There are 9 hidden switches. A switch that is on adds its own fixed numbers to the row, and there is some noise. The rows also spread widely along 10 directions, which tell nothing about the answers.
In the rows, zero is written as 128.
Some rows, each with its switches (1 for on, 0 for off) after it:
[138 114 124 151 120 103 149 117 127  82 147 170 179 157 116 103 159 193
 148 164  57 146] | 1 0 0 0 0 0 0 0 0
[138 167 108 121 166 150 150 198 166 138 160 109 140 110 171 125  82 143
  94 148 173  73] | 1 0 0 1 1 1 1 0 0
[122 128 106 121 185 127 151 144 148 122 129 139  81 140 147  98 107 123
 106 138 158 103] | 1 1 0 0 0 0 0 1 0
[170  98  99 146 219 121 182 159 126 149 212 100 190  99 122  72  93 134
 148 153 134  59] | 1 1 0 0 1 1 1 1 0
[100 165 136 156 130 133  98 126 144 128  92 134  85 135 169 136 107  91
 104 151 122 128] | 1 0 1 0 0 0 0 0 0
[154 167 123 128 121 145 140 160 147 119 123 133 129 144 158 132  91 190
 106 116 169 112] | 1 1 0 0 1 0 0 1 0
[160 146 128 105 103 150 158 120  98 139 160 133 190 103 140 134 137 151
  77 106 204 105] | 0 0 1 0 0 1 1 1 0
[146 122 134 165 123 109  91 109 144 111  78 117  91  95 144 105 103  80
 144 128 115 122] | 0 0 0 0 0 0 1 0 1
[148 146  93 179 138 121 136 146 162  86  99 108 113 113 143 138  94 123
 152 136 123 125] | 0 1 0 0 1 1 1 1 0
[110 167  98 143 150 129 184 137 127  94 155 132 175 135 153 148 143 106
  68 129 153 136] | 1 1 0 1 1 0 1 0 0
[123 121  99  94 197 117 177 121 119 113 156 144  87 124 154  85 127 154
 104 138 180  97] | 1 1 0 0 0 0 1 1 0
[168 120  92 205 143 129 132 176 168 124 108  88 177 121 136 141 106 102
 149 122 103 118] | 0 0 0 0 1 0 1 1 0
[224  97 126 137 131 125  96 152 135 147 166 106 164  77 121  57  84 145
 147 124 135  70] | 1 1 0 1 1 0 1 1 1
[151 143 122 197 134 133 194 130 147  89 103 118 152 163 115 157  81  90
 113  89 168 109] | 0 0 0 0 1 0 1 0 0
[161 119  65 161 157 113 163 169 149 127 126  67 173  96 180 155 127 129
 145 133 105 119] | 0 0 0 1 1 0 1 0 1
[152 157 125 106  84 122 173  98 119  90 127 158 118  91 126 127 108 141
 102 116 207  99] | 0 0 1 1 1 0 1 0 0
[144 134 100 184 141 147 154 171 159 117 109 108 173 170 145 159 114 131
 103 107 131 128] | 0 0 0 0 0 0 1 1 0
[171 114 149 138 145 135  77 116 116 146 130 119  94 153 152  74  70 170
 126 142 125  88] | 1 0 1 0 0 1 1 1 1
[147 141 135 168 128 132  90 138 137 140 129 113 129 129 138 107  69 139
 140 164 104  93] | 0 0 1 1 1 1 1 1 0
[133 152 122 142 132 118 137 101 100 114 132 115 115 118 165 140 105 163
 135 142 144 111] | 1 0 1 0 0 1 1 1 0
[148 141  71 178 121 113 153 141 144  81 124 117 177 119 158 155 169 112
 116 133 101 163] | 1 1 1 0 1 0 1 0 0
[178 101  84 118 122 110 153 110  85 126 151 101 161 148 166 128 149 226
 144 136 105 126] | 0 0 1 1 0 1 1 0 0
[164 115  93 105 114 101 143 103  97 119 146 126 136  96 155 109 141 211
 147 151 128 115] | 0 0 1 1 1 0 1 1 0
[142 125 115 107 162 131 176 121 123 123 149 131 118 123 125 104 108  99
  85 119 195  83] | 0 0 0 1 0 1 1 0 0
[121 174 121 196 150 166 153 192 192 107 111 134 140 188 144 152  70 109
  75 135 155 107] | 1 0 1 0 1 0 1 1 0
[174 113 112 131 118 137  67 156 165 115 138 158 133 105 132  53 151 119
  85 152 112 136] | 1 1 1 0 1 0 1 1 1

New rows. What belongs after each?
[171  92  84 127 158 111 166 134 133 108 151 136 123 126 134  94 133 178
 141 145 131 101] | 1 0 1 0 0 0 1 1 0
[117 127 136 132 143 118 170 109 163  73  92 183  55 126 101  98  84 113
 124 143 164 103] | 0 0 0 0 0 0 0 1 1
[145 136  97 125 155 118 171 130  98 146 175 105 175 137 171 126 119 197
 137 158 115 103] | 1 1 1 1 1 0 0 0 0
[187 117 138 152  69 112  79  89 100 103 123 134 162 142 124 105 154 140
 109 103  99 151] | 1 0 0 1 0 0 1 0 0
[153 160 151  71 114 132  99 135 119 150 149 137  97 102 169  93  84 221
 129 154 160  75] | 1 0 0 1 0 1 0 0 0
[201 102 102 179 138 138  90 168 144 159 124  62 171 120 159 128 102  97
 115  97 115 109] | 1 0 0 1 0 0 1 1 1
[191 138 111 125 137 139 134 169 164 114 139 120 104 113 135 107  59 173
 126 125 181  64] | 1 0 0 1 1 1 1 1 0
[ 92 166 120  99 139 135 207 121 112 106 160 172 164 166 160 147 150 186
  67 148 163 130] | 1 0 1 0 0 0 0 0 0
[116 156 115 131 167 113 134 105 102 157 111  82  91  63 181 149  94  87
 143 135 167  97] | 0 0 0 0 1 1 0 1 0
[176 137 114  68 142 133 124 164 150 140 159 125 106  56 167  69 102 150
  98 132 199  72] | 1 1 0 1 1 0 1 0 1
[144 115 118 155 103 102 158  81 108  90 129 156 161 111 102 118 143 133
 152 142 105 141] | 0 1 1 0 0 0 0 1 0
[153 140 156  85 149 134 128  92  67 147 167 134 115 156 165  77  93 191
  67 110 194  91] | 1 1 0 1 1 0 1 1 1
[160 154 122 177  71 126  94 135 149  80  84 131 146 130 146 157 137 129
 107 103 122 161] | 1 0 0 0 0 0 1 1 0
[150 127 132  90 172 124 146 105  95 154 140 125  71 145 161  90  83 177
 109 113 200  75] | 1 0 0 0 1 0 0 1 0
[184 120 118 116 101 122 106 135 138 144 114 115 112  66 134 112  94 141
 150 118 156  87] | 0 0 0 1 0 0 0 1 0
[125 139 125 165 125 126 141 133 163  68  89 157 115 194 140 114 114 165
 108 142 102 146] | 0 0 0 0 1 0 1 0 1
[141 138 132 121 178 124 202 128 125 111 141 129  86 164 148 102  57 195
 137 122 191  66] | 1 1 0 0 0 0 1 0 0
[105 132 124 174 160 115 143 105  93 133 125 105 161 163 162 142 130 136
 125 136  95 141] | 0 0 0 0 0 0 1 1 0
[128 142 155 168 140 122 127 109  98 157 126 105 152 138 160 127  65 177
 163 159 101  96] | 0 0 1 0 1 0 0 1 1
[102 158 143 157 165 153 115 138 120 162 110 103 123 191 179 126  95 105
  75 113 147 122] | 0 1 0 0 0 0 1 0 0
[148 145 132 191 134 159 133 172 164 130 116 113 175 154 122 132  77  98
 106 106 144 105] | 0 1 0 0 0 0 1 1 0
[165 107 146 136 131 111 109 114 122 137 162 137 166  36 101  59  99  86
 145 153 125  78] | 0 0 0 1 1 0 1 1 1
[155 111 108 165 150 109 139 130 140 134 125  92 142  84 131 122  83  86
 169 149  97  94] | 0 0 0 1 0 1 0 0 1
[127 174 166  98 127 137 136 101  90 139 154 149 120 153 150 101  84 166
  78 119 185  94] | 1 1 0 1 1 0 0 0 0
[163 115  95  79 121 156 112 157 150 129 127 150 110 138 142  96 167 127
  28  94 196 129] | 0 0 0 1 0 0 1 1 0
[121 141 135 196 145 130 143 100 102 114 106 115 151 209 142 146 106 116
  90 101 125 143] | 0 0 0 0 1 0 1 1 0
[157 111 105 108 147 112 114 122 120 127 140 136  97 134 150  88 133 171
 115 142 127 115] | 1 0 0 1 1 0 0 1 0
[142 141 107 150 150 109 182 108 101 106 125  86 133 143 177 162  97 155
 131 112 144 112] | 1 0 0 1 0 0 1 0 1
[162 144 122 210 115 112 131 131 150  89 118 112 158  88 109 144  83  65
 148 121 120 107] | 1 0 0 1 1 0 1 1 0
[131 127 152 157 124 115 110 100 124  97 141 167 149 108 103  85 135  93
 113 141 115 125] | 1 0 0 0 0 0 1 1 0
[207  82 107 113 152 114 135 142 138 146 144 111 101 120 127  73  89 162
 154 119 149  66] | 1 0 0 1 0 0 0 0 0
[127 175 127 106 115 145 123 121  93 158 151 123 151 123 171 139 109 167
  86 144 161 113] | 0 1 1 1 1 1 0 1 0
[137 157 136 166 143 121 140 127 103 142 120  78 145 144 188 158  87 165
 145 116 131 104] | 1 0 0 0 0 0 1 0 0
[161 133 116 108 129 117 163  91  90 101 172 150 133 110 126 101 119 168
 105 142 169  96] | 1 0 1 1 1 1 1 1 0
[145 112 135 102 109 113 112 104 103 131 151 164 156 117 119  81 152 179
 119 153 104 125] | 0 0 0 1 0 0 0 1 0
[131 162 110 169 133 103 160 136 139 102  98  90 118  71 174 168  77 171
 199 147 128 101] | 0 0 0 0 1 0 1 1 0
[161 155  91 154  95 103 148 116 108  88 126 105 193  79 167 177 171 148
 127 110 126 159] | 1 0 0 0 1 0 1 1 0
[184  97 104 155 144 119 157 101 100  97 161 120 175 164 110 104 123 134
 101 110 124 124] | 1 1 0 1 0 1 1 1 1
[109 172 118 161 129 125  93 160 131 151 118  87 170  83 198 154 120 157
 153 161  86 132] | 0 1 0 0 0 0 1 1 0
[178 109 120 109 145 122 126 129 105 129 162 115 141 144 156  92 102 230
 131 144 124  95] | 1 0 0 1 0 1 1 1 1
[115 171 105 173 144 122 131 146 129 107 124 107 161 129 183 155 129 150
 123 144 105 147] | 1 1 0 0 1 0 1 1 0
[143 104  90 140 142 108 141 116 128  96 133 146 153 103 124 101 187 101
 107 135 113 154] | 0 0 0 0 1 0 1 1 0
[162 153 137 135 137 152 105 148 104 190 159  84 178  96 173 124  90 141
 111 128 165  82] | 0 0 1 0 1 1 1 1 0
[174 135 117 148  99 114 148 120 116 113 143 112 217  53 132 126 150  91
 123 107 143 132] | 0 1 0 0 1 0 1 0 1
[193 105  99 100 117 126 126 147 136 130 151 134 142 100 121  92 126 179
 123 134 144 101] | 0 0 0 1 1 1 0 1 0
[174 117  87 127 125 117 152 151 149 128 108 103 116 103 150 140 105 157
 156 121 142 100] | 0 0 0 1 0 0 0 0 0
[147 104  62 163 168 114 165 159 132 133 140  83 183 132 163 153 145 155
 143 140  89 129] | 0 0 0 1 0 0 1 1 0
[105 154 125 181 116  87 156  81 108  73 116 129 139  76 122 145 105 111
 176 158 101 126] | 0 1 0 1 0 0 1 1 0
[166 141 115 137 123 146 103 186 164 134 150 121 196  79 154 107 141 129
  99 135 127 122] | 1 1 0 0 0 0 1 1 1
[162 138 154 107 120 105 132 111 125 112 130 143  92  84 149  84  69 204
 178 153 145  74] | 1 0 0 0 1 0 0 0 1
[121 160 127 124 100 123 174 107 122 108 125 146 148  61 131 154 106 105
 115 141 175 103] | 0 0 1 1 0 0 0 1 1
[113 133 112 169 150 108 161 115 131 100 113 130 134 146 136 138 102 127
 133 153  97 130] | 0 0 0 1 1 0 0 1 1
[168 115  84 129 161 127 141 152 128 148 146  98 150 132 157 128 131 130
  99 114 142 114] | 1 0 0 1 1 0 0 1 0
[130 160 104 157 181 165 179 206 192 121 127 114 137 178 150 130  64 136
  90 129 171  89] | 0 1 0 0 1 1 1 0 0
[192 110 137 140 125 162  90 157 152 141 142 132 149 162 126  74 111 114
  64 115 149 104] | 1 0 1 0 0 1 1 0 1
[141 129 123 180 117 146 110 141 134 134 123 126 189 191 119 131 125 111
  83 115  97 149] | 0 1 0 1 0 0 0 1 0
[142 181 132 153  64 133 117 139 141  95  95 132 167 117 161 161 130 162
 111 119 134 147] | 0 0 0 0 1 0 1 0 0
[108 166  78  88 152 140 187 144 141  93 139 156 113 120 164 135 150 154
  61 143 201 131] | 0 1 1 0 1 1 1 1 0
[106 174 150  99  82 142  89 118 148  86  93 189  82 165 146 105 127 165
  59 151 133 158] | 0 1 0 1 0 1 0 0 1
[123 137  86  93 173  99 179 115 117 114 148 129  92  62 158 125 126 118
 124 148 175  95] | 1 0 0 1 1 0 0 1 0
[175 135 108 176 170 126 169 143 105 151 184  73 208  92 148 133  81 129
 157 138 138  74] | 1 1 1 0 1 1 1 1 0
[133 187 121 134 112 134  99 131 128 120 120 107 103  79 187 145  86 129
 103 148 162 113] | 1 1 1 1 1 1 1 1 1
